The rows are grouped in 3 different ways at once. Each group adds its own fixed numbers to the row, and there is some noise. The rows also spread widely along 13 directions, which tell nothing about the answers.
Known rows, each followed by its group in each grouping:
-27,-2,31,-20,-10,0,-2,-18,7,-10,-2,3,18,-20,16,-23,0,-12,11,-4,-26,5,1,13,-17,-19,-10 => Z_892 J piduz
9,20,-5,-28,1,-23,-10,5,-7,4,12,25,22,15,-4,-26,13,-30,-7,28,3,35,21,30,22,37,5 => Z_240 C Zar
-18,-4,13,-19,-15,-29,-44,-5,13,5,-8,-16,-13,36,-29,32,5,16,-35,-22,29,49,-21,8,-6,0,-1 => Z_19 R radi
-13,-3,4,-19,7,-4,19,-14,6,21,-21,0,14,-31,-5,-26,-13,-4,13,9,-23,10,12,27,-13,-13,-15 => Z_892 R Zar
25,33,-18,45,-25,23,19,-25,-16,13,-25,-12,-6,17,16,-17,7,0,13,9,-4,-28,-4,6,19,-15,34 => Z_252 S muton
-12,8,26,41,-21,-9,-14,-28,6,-4,14,-32,3,4,23,22,13,5,-15,-16,21,27,-1,2,33,-32,26 => Z_240 C mol
-42,25,1,-7,-42,-14,-30,-14,-12,-10,-13,12,26,7,-4,1,-12,23,7,11,-7,3,21,44,-1,-8,-3 => Z_19 S piduz
-18,19,-13,-27,5,-15,-25,-1,-10,3,4,40,18,28,-1,-9,15,-1,-21,23,6,11,10,7,23,42,2 => Z_351 J mol
1,1,4,0,6,-2,-36,9,17,-30,-31,6,-5,-1,-2,-5,12,-13,13,14,21,-10,17,21,-16,-5,21 => Z_351 C radi
-13,29,-9,-7,5,6,-7,-22,-5,10,17,14,17,27,10,-17,14,-19,-11,11,4,15,2,14,26,31,11 => Z_252 C muton
11,1,4,26,1,8,1,-10,7,-1,-20,-1,-2,11,3,6,14,14,-12,-4,27,-5,-6,-13,13,-3,17 => Z_351 S Zar
-42,-12,30,-15,-10,23,-38,-20,34,-32,-3,16,10,13,29,-20,25,2,-30,-1,-2,-20,-33,-18,-31,0,2 => Z_240 S mol
-2,17,40,12,-33,-47,-20,0,-15,-21,-6,-15,4,-7,3,30,-1,-10,12,2,3,33,19,33,11,-42,25 => Z_252 C mol
-28,7,16,4,-20,20,13,-26,-5,-17,19,-7,39,2,-1,-4,18,-11,-4,-21,-42,-6,-38,-16,9,-17,13 => Z_19 S mol
2,23,-1,39,12,-17,34,2,15,2,-42,3,23,-29,43,-25,5,-28,21,34,-8,-17,18,49,-17,-27,19 => Z_252 R mol
-29,21,25,3,11,-18,28,-23,-24,19,-5,-10,12,5,-6,28,-22,8,12,-21,1,35,11,33,-1,-14,-6 => Z_19 R muton
-24,9,39,23,-1,-1,-20,-32,-21,17,-12,20,-32,-26,61,3,-11,9,12,11,5,-18,7,-12,26,-22,-2 => Z_892 S piduz
8,4,-11,-15,-17,32,7,-5,11,-21,-39,3,13,44,-25,-15,11,22,-2,-5,30,0,13,21,-31,12,7 => Z_19 C piduz
5,-6,8,24,52,-35,-7,15,10,45,-36,24,-26,-33,67,12,-10,5,-8,27,33,1,13,-11,32,-6,5 => Z_19 J muton
-14,-3,26,-19,-2,-19,-33,-11,14,4,-17,-18,-26,16,-11,9,7,-17,-11,-14,13,27,-26,7,-24,-17,0 => Z_351 R mol
0,29,30,16,-15,-51,25,-11,-43,40,-25,13,-15,29,23,37,-16,30,-25,0,34,46,7,19,8,-12,-6 => Z_19 R muton
-4,19,3,32,1,27,2,-31,16,-21,1,-16,17,48,-8,15,24,14,-11,-18,54,20,16,18,15,19,26 => Z_252 C piduz
-4,-8,0,-10,22,24,-28,-10,27,-2,-10,1,-11,-5,8,-13,16,-11,-3,3,12,-9,-7,-12,5,12,13 => Z_252 C radi
-42,-4,29,-20,-43,-61,-29,-23,-22,35,0,-17,-11,-8,-11,38,-21,34,-31,-15,-17,52,-20,3,21,-43,-17 => Z_892 R mol
-7,-11,2,8,-48,12,-2,-17,1,-6,-21,-19,32,-47,2,-3,-18,72,3,6,3,-7,62,14,32,-41,11 => Z_252 C Zar
0,-26,9,-41,-20,1,-34,-5,-8,1,-18,8,-8,-4,-42,23,-11,59,-5,-3,5,15,21,-23,31,1,-9 => Z_892 R piduz
-24,20,30,-37,7,-15,16,-17,-42,17,-3,59,21,-15,29,-12,-22,34,6,29,8,18,73,22,17,31,-24 => Z_252 J Zar
2,18,14,6,7,-2,-9,-9,-17,-9,4,9,3,-5,2,5,9,-29,26,11,-19,-4,2,3,30,0,23 => Z_252 S mol
-24,22,11,-5,-22,-33,-3,3,-12,-21,-10,6,33,4,-13,5,8,-24,-3,8,-44,5,-27,31,-18,-19,15 => Z_252 R muton
-38,23,-11,13,-23,-7,-50,-11,4,-15,-9,-2,7,22,1,7,20,-9,-16,12,-6,-13,-24,21,8,-7,25 => Z_252 C mol

New rows. What belongs after each?
-4,-11,7,1,39,16,-19,-8,23,-2,-16,-6,-10,-21,3,-2,6,-13,21,4,9,-11,11,-6,10,-1,11 => Z_351 R mol
-17,6,15,-13,-9,-21,-34,2,-1,-18,-1,4,10,10,-10,12,9,-5,-12,2,9,15,-2,11,9,-2,13 => Z_351 C muton
-16,14,9,13,-31,-28,-7,-15,4,22,-32,1,-2,2,44,-16,-3,14,-28,18,4,5,-8,24,-19,-27,1 => Z_240 R muton
-25,26,23,-28,-42,-26,19,-25,-34,25,-28,20,0,11,19,-30,-15,2,-12,12,-36,7,-19,30,-46,-25,-23 => Z_892 R muton
-30,28,7,8,-11,-21,-10,-19,9,4,15,-24,14,35,0,4,18,-41,-17,-18,1,39,-37,33,-5,-8,10 => Z_19 C mol
26,-3,34,20,30,15,6,-13,-12,7,-17,5,-35,4,16,28,3,3,15,-8,26,-2,0,-32,24,-3,23 => Z_252 S muton
10,37,19,8,-52,-29,52,-14,-58,35,-38,21,0,9,29,-14,-18,14,-5,14,-14,6,2,26,-18,-30,-9 => Z_19 S Zar
-26,6,7,0,15,-25,7,-25,-1,63,-25,4,-28,-17,41,-14,-9,-19,-17,11,-18,8,-40,5,-8,-26,-18 => Z_892 R mol
-10,11,-2,-10,-14,1,-5,-23,-11,24,-1,-5,-4,10,1,-17,3,-9,-15,-1,-7,13,-16,9,6,0,0 => Z_240 C Zar
7,-13,15,-8,23,-13,4,19,16,-18,-32,19,15,30,-11,32,7,35,-18,-4,59,30,23,5,-8,16,9 => Z_19 C muton
-8,14,10,3,-27,10,39,-41,-35,45,19,-13,24,-25,16,-6,-15,33,-3,-12,-32,22,19,-16,62,-22,-8 => Z_19 R mol
8,16,30,7,3,-26,2,-13,2,4,-5,-17,-18,36,2,16,18,-41,-13,-17,24,41,-30,14,-13,-12,17 => Z_252 C mol
-30,-6,23,-39,25,1,-24,-23,9,8,-9,-5,-17,26,-36,17,-4,3,-7,-27,21,36,-13,10,-19,14,-20 => Z_351 R piduz
6,6,27,-9,-4,-16,18,-6,-17,9,-2,7,13,-8,11,-2,-4,0,0,-4,-4,19,10,-3,9,-11,4 => Z_351 J muton
-8,5,13,7,67,-8,18,20,8,-32,0,15,39,-13,-16,23,17,-45,35,7,-8,9,11,17,15,21,21 => Z_19 R mol
-11,7,25,8,9,-1,4,-12,-8,1,-22,28,2,-14,33,-1,-1,12,4,18,10,-11,21,7,4,0,3 => Z_252 S Zar
-30,13,6,-24,20,-19,-31,4,-4,-14,-30,36,3,19,-12,9,-3,7,9,26,25,7,34,39,-16,28,-4 => Z_351 R mol
-1,2,69,-13,72,-41,-18,15,-13,-21,-15,34,-34,13,-1,51,9,-39,11,-2,48,36,4,2,-12,24,-1 => Z_351 R Zar
-15,10,54,-49,-16,-59,-38,24,3,-52,8,42,31,24,3,7,21,-22,-20,16,3,42,5,23,-30,15,3 => Z_252 J muton
-3,20,-12,15,-7,-10,7,8,-16,1,-24,26,29,-30,17,-13,-10,7,28,34,-16,-16,41,27,24,-4,13 => Z_19 S radi
-7,16,24,-1,15,27,6,-38,7,-3,7,-8,-7,51,-1,-5,19,-16,-15,-28,28,21,-24,-6,-17,19,5 => Z_351 R muton
9,7,25,27,-5,-19,-28,10,-7,-12,-43,15,-23,-9,28,23,-7,6,22,18,28,-10,22,14,8,-22,17 => Z_19 S piduz
-20,22,-13,24,9,-48,-7,5,-7,32,-26,16,6,-16,29,3,-3,-7,-10,26,5,8,2,30,15,-9,9 => Z_351 J radi
-20,21,16,-23,-8,-19,-14,-11,-20,-4,1,24,20,10,-2,6,-3,15,-5,17,-2,20,25,22,16,17,0 => Z_252 R muton
0,-4,1,-29,9,19,-2,-6,-2,15,-7,17,1,-2,10,-26,6,-4,-7,2,-11,-4,-8,-18,5,16,-8 => Z_19 J Zar
-21,6,26,-37,7,32,-11,-31,-18,-1,5,4,-22,54,-25,12,9,-1,-14,-37,16,19,-31,-20,-21,20,-8 => Z_19 C radi
12,-5,11,21,6,6,31,-9,5,8,-18,0,21,-12,18,5,8,21,-16,1,3,-4,-1,-16,20,-15,14 => Z_252 R muton
5,-3,6,35,2,-8,38,9,11,-22,-38,-9,34,43,-19,41,22,19,-34,-23,20,7,-42,-3,-29,-14,24 => Z_19 R muton
1,0,15,-41,-8,-10,18,-1,-25,0,-31,14,7,13,-42,8,-12,26,8,0,-3,16,18,11,-18,-1,-7 => Z_351 R mol
4,42,-33,13,-24,27,-1,-20,-18,-3,-21,12,5,65,-9,-24,25,-8,-12,16,13,-19,-13,18,-5,24,25 => Z_351 C mol
-39,27,20,6,33,17,12,-28,-17,-4,8,15,11,7,22,-4,12,-42,9,-3,-23,-15,-29,8,-4,10,9 => Z_252 C muton
-25,12,-2,-19,-39,26,-25,-20,-29,-12,-21,-3,-1,34,-36,19,-11,51,0,-15,6,-6,10,7,-3,-5,7 => Z_19 C muton
-12,13,43,20,36,-5,-12,-9,-14,12,-26,39,-44,-9,78,7,8,-17,-8,17,19,-24,-16,-24,-2,0,-2 => Z_19 R radi
53,-1,-11,10,-9,9,44,-13,4,49,-40,-20,-20,21,1,-13,-7,25,2,-9,36,28,15,1,4,-13,5 => Z_19 S mol
-45,15,18,-2,-29,-18,-12,-18,-10,-5,-8,20,27,2,13,-2,-3,23,-19,5,-5,2,0,16,-7,-9,-3 => Z_351 S radi
-26,14,50,25,5,-18,-43,-20,-3,-22,10,7,-13,18,29,38,12,-2,-9,-11,36,13,-8,-7,15,-7,19 => Z_351 S muton
-9,-1,-5,-2,13,2,-8,-1,4,-1,-24,11,7,-7,-2,-5,1,10,3,9,12,-7,19,8,3,6,7 => Z_351 J Zar
3,-6,14,17,30,16,2,-24,10,15,-7,-13,-16,7,9,17,3,15,-3,-17,51,18,16,-13,28,-1,12 => Z_351 C mol
-19,26,3,-4,3,-13,-21,-16,-20,19,-8,15,-12,2,11,2,-8,-7,11,17,8,11,22,28,28,10,2 => Z_252 C piduz
-6,9,-2,21,29,-28,41,3,-3,20,-43,-36,1,-12,-31,16,-11,-44,39,-18,-19,13,-25,47,-41,-48,15 => Z_351 J mol
-5,18,23,1,-44,-11,-24,2,17,-56,-20,-2,29,26,-1,-5,18,-5,2,3,14,11,16,43,-33,-13,14 => Z_19 R piduz
-13,3,1,-40,11,-10,-7,9,-11,-9,-16,11,11,-12,-40,-1,-4,-28,25,9,-36,5,-4,26,-16,0,4 => Z_252 C radi
5,20,11,-22,12,3,37,-35,-31,57,-1,-4,-25,21,-13,-14,-12,-26,14,-17,-8,35,-16,3,0,4,-13 => Z_351 S mol
-31,8,18,8,-18,21,-4,-28,-10,-11,-10,-13,-1,22,-3,12,10,4,-18,-27,-1,-5,-39,-4,-18,-19,5 => Z_19 C Zar
2,-6,29,21,13,7,-36,2,25,-27,-31,7,-17,-16,38,4,6,0,15,15,22,-26,12,-2,-4,-16,25 => Z_252 S muton
-21,18,23,32,54,2,-7,-23,17,15,-22,25,-27,-5,73,-17,6,-28,8,22,52,-9,23,29,-10,13,0 => Z_892 C Zar
3,20,12,11,-4,-60,-21,24,1,-8,-10,31,16,11,33,4,18,-24,-23,36,18,26,2,29,13,8,21 => Z_240 C muton
-13,1,-3,-3,-3,10,-22,-6,19,-19,-11,-6,15,-1,-6,-11,11,1,7,5,9,-3,15,16,2,-6,15 => Z_351 C mol
-3,10,33,2,-23,-3,1,-16,-24,5,-21,8,-10,5,23,12,-13,32,3,-5,13,6,17,-1,4,-19,2 => Z_19 S muton
13,17,-16,12,34,34,4,-21,-14,9,4,11,-11,31,-7,-2,20,-15,14,-1,16,-4,2,-17,34,39,23 => Z_892 J radi
-18,9,50,-14,27,-28,-2,-10,1,-13,20,-2,6,10,-8,26,17,-47,-7,-21,-3,47,-30,6,-6,3,4 => Z_252 R radi
-47,10,-11,25,-18,-4,-60,-7,-6,-24,-20,-21,3,-22,-21,28,-2,-3,18,3,-36,-40,-24,16,17,-40,31 => Z_351 R muton
-21,-28,44,-39,26,23,-39,-5,38,-42,15,5,3,1,1,-7,28,-20,-11,-17,14,8,-16,-30,-12,9,1 => Z_351 C mol
-2,15,34,-25,-11,-36,-3,-2,-25,-3,-7,40,10,29,3,18,10,22,-36,12,25,36,14,3,7,25,-5 => Z_252 R Zar
-34,1,24,8,-22,-8,-5,-22,-8,-8,-5,-3,19,-2,-4,23,-3,36,-11,-14,4,9,5,-1,13,-22,6 => Z_351 S mol
-23,-23,-33,-17,6,-3,-1,8,31,5,-38,6,44,-21,-31,5,-11,61,-8,16,12,6,44,27,11,1,4 => Z_252 C mol
18,13,29,-23,-11,-23,12,3,-15,1,3,-5,11,-4,-19,-4,-7,-35,32,-7,-18,42,9,25,3,-11,1 => Z_19 S piduz
-14,9,-22,8,-9,-3,-26,-16,8,30,-7,-35,-15,10,-11,4,1,-12,-8,-19,-9,15,-37,4,9,-20,13 => Z_19 J radi
-30,20,12,14,-6,-2,-27,-38,-25,37,1,-10,-38,-20,28,-8,-8,-40,14,2,-38,-15,-41,2,13,-29,4 => Z_240 S Zar
-23,14,34,-13,-1,-5,3,-18,-25,12,-8,37,-3,-12,48,-19,2,2,-20,15,1,-6,4,-5,1,-2,-13 => Z_351 C Zar
-32,7,17,1,-13,-12,-21,-20,4,-3,-27,6,-7,8,17,0,-2,11,-9,9,8,-2,-2,19,-23,-17,-1 => Z_892 R mol
-7,13,25,50,-7,-3,-13,-25,0,-4,-1,-10,-4,-9,37,22,10,3,-3,-4,15,-4,-4,-9,33,-22,29 => Z_252 S radi
-7,26,23,-12,-48,4,4,-47,-35,24,32,-14,9,-1,8,-14,0,4,-10,-13,-34,27,-2,-7,39,-15,-2 => Z_252 R radi
-20,20,3,-9,-34,-10,10,-11,-21,11,-14,44,28,16,41,-19,6,37,-42,23,1,-2,9,1,11,8,-8 => Z_19 C mol
-3,-13,22,-36,1,-11,-17,-4,8,16,19,-16,10,-63,-1,-20,-12,-27,27,-2,-44,28,18,0,34,-24,-7 => Z_19 R radi
-26,-12,71,-25,-10,-4,-2,-17,-20,-24,-16,-10,-12,-20,-6,31,-17,15,26,-28,-11,12,9,-3,-32,-49,-2 => Z_252 J mol
1,34,5,-3,6,5,-10,-16,-16,11,2,20,-15,32,14,-15,13,-39,6,9,2,7,-16,6,5,24,9 => Z_19 S radi
-38,35,16,3,26,-22,-2,-7,-34,-6,-23,12,-4,12,-17,22,-9,-39,31,3,-19,-3,-15,47,-29,-5,6 => Z_351 R muton
34,26,9,4,-4,-25,25,-3,17,9,3,1,33,1,22,-44,17,-42,1,16,11,44,28,41,11,9,6 => Z_351 R piduz
-55,21,9,25,19,-8,7,-20,22,-15,-18,-26,20,1,2,1,9,-54,9,-17,-19,0,-46,55,-57,-32,14 => Z_252 C radi
-14,-11,29,30,-13,-25,-33,-1,10,-16,-3,8,12,-22,40,28,10,41,-24,13,31,7,26,-14,51,-24,19 => Z_892 C mol
-21,27,-17,6,19,7,-24,-13,8,-12,9,31,27,39,-5,-1,26,-8,-16,16,21,3,5,15,27,56,16 => Z_252 S Zar
3,9,20,-5,14,-10,-22,-4,-2,5,-23,6,-34,-13,24,-15,2,-41,31,16,-7,-6,-1,10,-13,-15,7 => Z_892 J mol
-19,-2,-8,7,37,11,15,-4,-5,8,-4,-2,21,-5,-25,26,5,-5,9,-17,-9,4,-14,-3,32,6,8 => Z_19 C piduz
39,15,-11,8,-12,13,-17,4,-12,-10,-4,23,-3,16,8,-23,29,-22,0,26,-8,-24,-9,-23,35,23,31 => Z_240 S Zar
-51,29,-29,40,-3,27,-18,-36,0,-16,-7,-11,25,16,-8,9,0,23,26,3,7,-23,31,40,21,3,29 => Z_892 J mol
34,-11,49,0,58,-3,11,-3,7,10,-26,8,-50,11,12,25,3,-21,14,-14,52,27,0,-21,-11,8,9 => Z_252 S radi
9,8,26,4,8,-2,44,-17,-23,10,-32,16,-2,-2,15,0,-8,14,15,7,8,3,24,6,-6,-11,0 => Z_892 R mol
-57,1,19,6,1,-18,-9,9,-5,-42,-40,35,44,-32,10,19,-10,35,9,25,-4,-31,37,35,-15,-22,5 => Z_351 C mol
-23,11,10,-8,22,-28,-21,0,-11,9,-24,19,-10,13,-8,20,-4,-6,-5,8,8,9,-10,16,-3,8,2 => Z_351 R muton
2,28,-16,57,5,17,56,-39,-16,46,-26,-13,3,29,23,12,-3,37,-11,-8,36,6,12,9,30,-3,13 => Z_19 R mol
-31,31,-2,-7,5,17,-7,-6,-14,-27,-26,55,18,53,11,-9,16,1,-3,26,12,-27,1,21,-28,42,6 => Z_19 S mol
-21,-4,17,12,8,18,-9,-10,17,-29,-2,-15,20,-3,-2,15,13,1,7,-18,9,1,2,2,3,-15,18 => Z_19 C mol
-12,4,73,-5,6,-34,-29,-13,-3,-22,17,-3,-21,7,11,25,20,-47,-8,-21,3,39,-36,-4,-12,-17,4 => Z_892 R Zar
-29,4,44,41,-7,-42,2,5,6,-44,-21,-5,30,-16,19,43,2,7,0,-2,20,14,14,39,-20,-45,26 => Z_240 C radi
-28,-2,42,-42,30,-26,-34,11,-2,-20,3,33,2,7,-2,19,12,-29,-5,5,-6,22,-17,-3,-7,20,-8 => Z_19 R mol
8,26,28,-7,5,18,21,-21,-14,-5,18,8,15,11,14,-20,14,-30,13,-5,-6,20,12,4,9,17,4 => Z_19 R radi
-38,-25,51,-56,13,-7,-37,-12,-16,-3,-32,27,-40,7,-14,31,-14,32,-7,-8,3,4,-17,-25,-32,-6,-26 => Z_892 R mol
